The first 8 rows are patterns. Each new row is the sum of 2 different patterns, raised or lowered, with some noise. Before adding, each is slid sideways (what falls off one end comes back at the other), maybe read backwards, and multiplied by a number that may be negative. Names go in the order of the patterns.
Known rows, each followed by the names of its patterns:
|  10.4 |  -2.6 |  18.8 | -13.7 | -19.8 |  21.5 |  -4.2 |  10.3 | -11.6 |  12.9 |  -5.5 |  23.7 | -10.9 |   8.0 | -15.6 | -13.7 |  -0.4 |  -3.6 |  -0.3 |   0.2 |  27.6 |  -5.5 |   6.9 |  20.8 | -17.9 |   0.4 |  -5.4 |  11.6 |  -2.9 |
vop
|   9.8 |   0.7 |  -0.4 |  -6.5 |  -1.6 |   7.7 |  11.7 |   9.2 |  13.8 |  -9.9 |   9.9 | -11.5 |   1.6 |  -9.4 |   5.1 | -25.1 | -10.0 | -15.7 | -10.1 |   6.7 |  -5.6 |  23.8 |  13.7 | -12.2 |  -6.3 | -15.6 |   5.7 |   4.4 |   4.8 |
rugu
|  15.9 | -16.4 | -17.4 |  11.3 |   3.5 |   4.1 |  18.6 |  -4.3 |  14.8 |   3.5 |   9.6 |  22.1 |  18.3 |  -4.1 | -10.7 |  -6.6 |  -3.1 |   2.6 |   0.2 |  -7.3 |  -3.9 | -11.2 |  20.7 | -14.9 |  16.5 |  -7.1 |  -0.1 |  -1.4 |  -5.0 |
rik
| -11.9 | -10.4 |  -8.3 |  15.0 |  -4.5 |   8.9 |   6.6 |  -8.8 |  -9.9 |  -6.0 |  -5.2 |  10.8 |  -7.4 |  -3.9 | -10.0 | -19.6 |  -1.5 |   0.6 |   2.3 |  -3.5 |  -5.4 |  -1.7 |  -3.7 |  -7.6 |   6.2 |  12.0 |  11.2 | -16.0 |  21.9 |
Zov
|   5.0 |   7.0 |   9.1 | -11.6 |  -1.3 |   4.3 | -11.2 |  12.1 |  27.0 |   5.1 |  28.0 | -13.0 |   9.3 |  14.3 |  -3.4 |   7.4 |   2.4 |  13.0 |  -5.6 |   2.9 |  -6.6 |  23.2 | -12.7 |  -5.8 |   9.3 | -11.1 |  11.1 |  -9.7 | -25.9 |
Romo
|  14.0 |  -4.5 |   0.3 |  -7.3 |   5.0 |   1.3 | -20.4 |   3.1 |  -0.6 |   7.5 | -11.0 |  18.9 | -24.3 | -17.9 |   5.3 |  -4.5 |   0.0 |  10.8 |  -6.1 |  -9.1 |  11.5 |  17.1 |   4.0 |   1.2 |   2.0 |  -9.4 |  27.4 | -20.0 |  -5.7 |
bapa
| -32.8 |   1.3 |   2.3 |   1.9 | -19.5 |  21.5 |   7.2 |  23.1 |  11.1 |  10.7 |  14.1 | -24.7 |  -8.9 |   0.6 | -22.9 | -22.2 |   2.3 |  -4.4 |  -3.5 |  10.9 |  -7.6 |  -3.6 |  17.0 |   3.2 |  -2.0 |  25.3 |  10.8 |   0.3 |  -3.4 |
rutem
|  -9.0 |  15.2 |  20.1 |  -7.2 |   7.7 |  13.0 |  -2.0 |  -6.3 |  -5.4 |   2.1 |   8.6 |  10.9 | -24.9 | -14.0 | -20.2 |  18.5 |  10.4 |  14.3 | -15.9 |  -3.8 |   6.7 |  21.2 |   8.1 | -26.9 |  -4.5 |   4.2 | -18.3 |  16.5 |  -2.4 |
gira

New rows, each followed by the names of its patterns:
| -36.7 |  -2.0 |  11.1 |   2.3 |  -0.1 |  -9.2 |   3.3 | -22.3 | -33.7 |  -7.7 | -24.7 | -15.5 | -16.3 |   6.9 | -33.0 | -17.0 |  -8.0 | -12.3 |   3.2 |   3.2 | -11.3 |   0.2 |   8.7 |   6.9 |  -8.9 | -25.4 |  -6.2 | -15.2 |  17.8 |
bapa rutem
|   4.2 | -13.0 |  10.5 | -13.7 |  -5.0 |  11.2 |   7.7 |  10.8 |  10.3 |  10.9 |  10.1 |  -0.5 |  -8.7 |  -3.3 |  17.4 |   4.6 |   2.3 |   8.5 | -25.8 | -19.4 |   2.6 |   3.5 |  25.9 |  -6.4 |   6.0 | -25.5 | -14.8 |  -5.3 | -26.7 |
rugu bapa
| 37.4 | 40.0 | 36.7 | 21.5 | 56.4 | 30.7 | 26.6 | 41.3 | 20.7 | 35.6 | 31.6 | 40.1 | 12.8 | 15.2 | 34.6 | 15.0 | 52.8 | 23.6 | 48.7 | 19.4 | 36.1 | 15.9 | 44.2 |  2.9 | 22.1 | 40.7 | 33.9 | 40.1 | 33.3 |
vop rugu
|  12.6 |  -2.4 |   5.4 | -19.7 |  10.8 |  11.3 |  -0.3 |   2.1 |   0.9 |  -5.8 |  14.1 | -11.7 |   1.1 | -15.4 | -19.2 |  -2.8 | -23.2 |  11.7 |  -8.6 | -16.3 |   1.8 |  -6.5 |  10.6 |  -4.4 |   8.6 |   2.7 |  -5.0 | -16.7 |  13.5 |
Zov Romo
|  20.8 |  20.8 |  33.2 |  28.5 |   2.3 |  10.8 |  18.0 |  -5.2 |  -0.6 |  18.0 |   5.3 |  23.9 |   7.6 |  13.5 |  12.3 |   7.7 |  -1.4 |  32.7 | -16.5 |   2.7 |  17.7 | -12.1 |  19.2 |  10.8 |  24.9 |  -2.2 |   8.5 |  -5.5 |  18.7 |
vop Romo
|  -9.9 |  26.0 |  18.7 |  -1.6 |  11.7 |   6.8 | -20.8 |  -4.3 |   4.2 |  18.0 |  44.3 |   8.3 |   7.5 |  -6.5 |  20.6 | -22.3 |  11.4 |   3.6 |  -9.0 |   1.4 | -13.8 |  20.8 |   8.2 | -12.1 |  31.4 |  20.2 |   7.2 |   2.1 |  18.9 |
rugu rutem
|  14.8 |  11.5 |  34.7 |  36.2 |  13.1 |  17.8 |  -5.3 |  13.2 |   6.2 |  15.2 |  -5.2 |  14.7 | -14.0 |  19.1 | -15.1 |  16.9 |   5.3 |  13.3 |   7.4 |   1.9 |  12.5 |  -8.5 | -11.7 |  16.0 |  23.7 |  13.6 |  32.9 |  -8.0 |  -0.5 |
rugu rik
| -25.3 |   0.3 | -20.1 |  -5.6 |  -5.1 |  10.8 |   7.3 |  14.0 |   3.5 | -13.9 |  -2.1 |  -7.7 |  13.4 | -15.7 |  16.8 | -21.0 |  20.0 | -10.4 |  -9.8 |  15.8 |  -8.3 |   6.8 |  -9.8 |  15.0 |  -2.6 |   4.1 | -26.7 |  -1.2 | -16.4 |
vop rik
|  15.5 |  16.5 |  -0.6 |   6.0 |  -6.1 |  -0.2 |  19.8 |  10.6 |  -0.2 | -17.1 |  -5.8 |  -1.8 | -16.2 |   5.3 | -10.5 |   4.4 |   4.4 | -11.2 |   7.8 |  12.1 | -18.4 |  10.7 |  -0.6 |   8.3 |   5.2 |  -2.1 |  14.7 |   5.5 |  19.1 |
rugu rik
| 40.3 | 24.9 | 46.4 |  9.7 | 49.1 | 43.9 | 17.0 | 24.5 | 26.2 | 31.9 | 10.4 | 26.1 |  2.4 | 39.8 | 24.0 | 41.0 | 39.9 | 23.4 | 28.2 | 26.6 | 23.7 | 11.7 | 38.0 | 31.9 | -0.4 | 33.1 | 30.0 | 30.9 | 24.5 |
vop rugu
| -13.7 | -26.0 | -23.4 | -38.4 | -10.8 | -20.4 | -27.1 |   1.8 | -18.9 | -45.1 | -19.7 | -29.1 | -21.3 | -39.4 | -42.1 | -36.0 | -36.0 | -41.3 | -20.8 | -19.1 | -26.9 | -16.3 | -18.4 |  -9.1 | -22.6 | -37.1 | -30.4 | -28.4 | -20.8 |
Romo rutem
|  17.8 |  17.0 |  37.4 |  -7.6 |  23.9 |  25.9 |  39.6 |  13.2 |  15.6 |  29.6 |  24.9 |  18.1 |  23.9 |  42.0 |   7.8 |  12.0 |  21.5 |  -4.3 |  37.6 |  54.7 |  26.0 |  16.6 |   1.9 |  36.8 |  32.7 |  37.4 |   3.1 |  12.7 | -10.6 |
Zov gira
|   5.6 |  -9.1 |  -1.7 |  -6.2 | -14.1 |   4.5 | -11.2 |   4.0 |   5.3 | -13.8 |  -7.3 | -27.2 |  -6.3 |   0.3 |  -7.3 |  -8.9 |  -4.9 | -32.4 |  -9.2 | -11.4 |  -0.2 | -28.2 | -25.6 |  -0.1 |  -3.1 | -18.4 | -25.5 | -15.8 |   2.5 |
Romo gira
|  -5.4 | -15.2 |   0.8 |  -4.4 |  -6.8 |  20.4 | -10.3 |  -5.3 |   1.9 |  24.6 |  16.5 |  -5.4 |   6.6 | -16.5 |  -9.7 |  -6.3 | -34.6 |   1.1 |  -6.9 | -17.3 | -16.3 |   7.5 |  -6.5 |  29.5 |   5.2 |   8.5 |   3.7 |   9.7 | -20.9 |
rugu rutem
|  11.9 |  15.7 | -12.2 |   5.4 | -22.7 |   5.6 |   5.8 |   5.9 |   5.8 |  23.9 |  -2.1 |  18.0 |  18.0 |   7.9 |  13.3 |   9.7 |   0.8 |  14.0 |   7.3 |  -5.3 |   4.0 |  21.9 |  -5.4 |  -1.6 |  11.9 |   0.5 |  30.8 |   6.9 |  12.2 |
Zov rutem
